There are 4 ways to turn a row about zero (a turn may also mirror it). The second row of each pair is the first, turned, with some noise. The first 36 pairs use one turn. New pairs use 3 turns, one after the other, and a turn may come again.
(in the rows, 128 means zero)
Known pairs, each followed by its turns in order:
[120 109 147 105 122 134 117 106]
[136 110 121 142 105 141 110 152] => dabi

[147 117 138 126 117 114 121 120]
[120 122 137 149 140 142 129 128] => Medo

[136 130 133  98 135 112 129 137]
[158 128 128 124 144 140 137 135] => Nugiz

[133 111 117 115 148 125  49 136]
[ 73 104 169  98 134 112 118 108] => Rapul

[119 139 134 143  49 164 146  83]
[197 147  79 121 117 117 151 174] => dabi

[170 113 137  52 199 135  93 130]
[190 144 108 161 190  87 175 110] => Nugiz

[125 130 125  49 124 150 128 137]
[149 146 149 114 190  95 119 126] => Rapul

[133 135 179 105 172 152 113 154]
[160 184  80 139 141 122 141 118] => Nugiz

[146 114 124 150 137 113 122 102]
[119 114 148 139 100 141 135 144] => Rapul

[109 141 117 125 128 120 198 149]
[143  93 108 122 123 183  99 112] => Nugiz

[ 49 107  98 127 118  95 161 156]
[162  66  63 111 137  96 123 142] => Rapul

[120  90 107  71 120 105 119 121]
[123  69 154 132 144 135 114 168] => dabi

[ 49 180 133 116 143  66 124 130]
[189  62 107 112 125 131  75  82] => Rapul

[142 175  97 124 104 123 207 155]
[177 174  72 150 119 107  89 161] => Rapul

[152 124 128 125 114 108  52 181]
[170 147 135 115  85  88 179 157] => Nugiz

[127 103 207 114 128 128 154 145]
[124 129 110 152 191 181 145 120] => Rapul

[120 137 148 145  98  95 109 125]
[ 95 125 119 130 158 149 103 147] => Medo

[ 78 163 207 207 124 123 168 120]
[103  56 138  54 191  93  93 143] => Medo

[114 168 117 147  49  49 207 164]
[ 85 194 175  87 189 126  44  86] => Medo

[ 83 135 150 167 144  74 151 133]
[122 180 169 181 142 115 126 131] => dabi

[139 142 150 123 132  88  95 136]
[110 115 110 137 141 180 120 115] => Medo

[155 118 110 137 128 135 123 127]
[131 110 116 122 132 130 148 108] => dabi

[135 118  80 168 124  92 140 142]
[135 131 149 135 172 110 173 103] => dabi

[137 123 181 123 134 119  82 132]
[129  94 105 132 154 174 149 148] => Medo

[141 186 102 126 207 117 182 150]
[ 63 154 152  95 117  56 123  92] => dabi

[107 138 122 123  74 148 173  85]
[ 99 162 138 131 164  58 132 137] => Medo

[193 109 131 130 107 151 161 151]
[122  93  77  76 145 120 138 139] => Nugiz

[ 85 134 124 107 125 116 162  84]
[125 121 162 147 160 157  78 120] => Nugiz

[126 132 163 151 113 118 128 139]
[119 114 139 110 156 143 118 140] => Medo

[ 69 114 118 136 117 198 150 138]
[116 118  92 153  95 111  53 108] => Nugiz

[145 152  90 177  82 126 140 126]
[124 151  97 160  66 103 130 127] => Rapul

[120 199 116 130 172 114 130 158]
[ 98 167 148  99 146  87  90  93] => dabi

[107 170 124  90 115 117 127 139]
[127 137 135 106 150 109  82 157] => dabi

[207 123 135  88 193 123 124 128]
[159 129  92 129 199 120 201 119] => Nugiz

[121 132 155 149 172 169  99 121]
[141  73 107 110 108 129 162 149] => Medo

[146 127 100 139 135 141 133  69]
[150 140 166 127  86 125 153 148] => Rapul

New pairs, each followed by its turns in order:
[122 157 138 160 101  98 112 119]
[112 128 182 139 110 134 133 110] => Rapul dabi Medo

[166 150 137 148 131 100 122 164]
[166 100 132 137  83 121 125 142] => Rapul Medo Nugiz

[188 124 102 164 103 147 176 154]
[165 106  97 105 114 110 202 150] => dabi Rapul Nugiz

[150 120 138 111 134 153 103 159]
[ 93  99 131 132 101 137 114 126] => dabi Nugiz Rapul

[103 187 119 108 104 167 133 146]
[117 168  86 130 130  99  80 116] => Nugiz Rapul Medo

[158  68 131 135 154 138 122 123]
[109 135 110 121 181 173 139 120] => Medo Medo Rapul

[207  78 109 153 105 128 121  87]
[ 87 153 113 131 203  92 177 140] => Nugiz Nugiz Nugiz

[118 110 136 122 170 138 141  64]
[106 116 127 128 136 162  72 182] => dabi Nugiz dabi

[ 97 114 132  73 127  84 119 136]
[140 144 115  99 114 151 148  67] => Nugiz Rapul Rapul

[161  92  71 128  85 124 130 121]
[ 91 137  83 123 125 108 188 120] => Nugiz Medo Nugiz

[129 112 129 118  74  73 150  82]
[130 133  56 108 112  87 167 125] => Rapul Rapul Rapul

[105 165 124 108 153 146 110 136]
[154 117  97 123 134  97 153 124] => Nugiz Nugiz Rapul

[159 128 112 100 166  65 155 207]
[120 156 193 109 174 112 160 198] => dabi Rapul Rapul

[118  89  96 106 174 105 119 126]
[106 108  96 126 147 130  99  73] => dabi Rapul Nugiz

[149 105 110 113 117 129  85 155]
[142 146 105 140  88 134 102  97] => Nugiz Medo dabi

[129 147 113 181 121 178 127 156]
[118 105 119 108  85 122 169  81] => Medo Medo Medo

[154 169 106 145  96 116 114 105]
[168 164 105 124 104 144  92 148] => Rapul Nugiz Nugiz

[130 151 149 148 107 142 113 138]
[138 103 115 105 133 125 116 156] => Rapul Nugiz Medo

[207 125  92 118 110  61  49 134]
[140 156 217 119 144 221 130 119] => Nugiz Medo Rapul

[176 122 119 109 129 121  94 131]
[107 149 172 105 145 128 139 101] => dabi Nugiz Nugiz

[128 128 130 102 141 116 133 113]
[137 126 123 114 114 112 151 122] => Rapul dabi Rapul

[114 153  91 207 181 119  49 100]
[ 25 185  92 107 157 101 104 159] => Rapul dabi Rapul

[132 142 167 129 103 142 139 170]
[110 157 147 101  84 127 108 150] => Medo Nugiz Rapul

[130 128 139 152 119 128 139 129]
[129 117 135 148 131 133 128 111] => Nugiz Rapul Medo

[111 139 165 132  84 121  88 122]
[ 88 124 181 138 142 134 100 131] => Rapul dabi Medo

[152 130 130  78 126 126  99 110]
[112 131 170 154 125 141 127 164] => dabi Rapul dabi

[ 81 120  58 121 110 152 126 133]
[143 131 136 137  82 144 154  60] => dabi Nugiz Medo

[109 130 116 141 113 150 116 141]
[159 138 118 133 124 141 142 141] => dabi Medo Rapul

[ 49 135 139 116 161 129 126 148]
[101  83 120 138 168 105 181 159] => Rapul dabi Rapul

[150  95 132 132 135 151 138 126]
[141 155 145 110 126 108 143 131] => Medo dabi dabi

[ 87 155 155 132 123 111 125 139]
[135  99 133 165 134 121 152 160] => Nugiz dabi Nugiz

[152 167 125 113 171 119  77 120]
[ 92  60 139 120 137 113 152 111] => Medo Nugiz Rapul

[120 145 126 116 106 129 119 120]
[134 136 142 134 125 142 102 131] => dabi Rapul dabi

[126 100 175 109 150 133  83 115]
[ 81 143 159 141 120 121 148  86] => Nugiz Rapul Rapul

[192 125  74 133 123 151 128 125]
[182  82 136 142 131 108 129  82] => Rapul Rapul dabi

[184 183 143 131  86 150 112 105]
[ 85 110  94 131  93 129 162 188] => Medo Nugiz Medo

[ 49 134 116 106 115 132 131 135]
[151 156 164 147 169 105 143  86] => Medo dabi Nugiz

[150  75 125  72 111  91 182 120]
[164 167 150 143  57  85 109 149] => Rapul dabi dabi

[150 117 172 114 138  64 201 134]
[ 95  64 125  81 170 186 118 118] => Nugiz Medo Nugiz

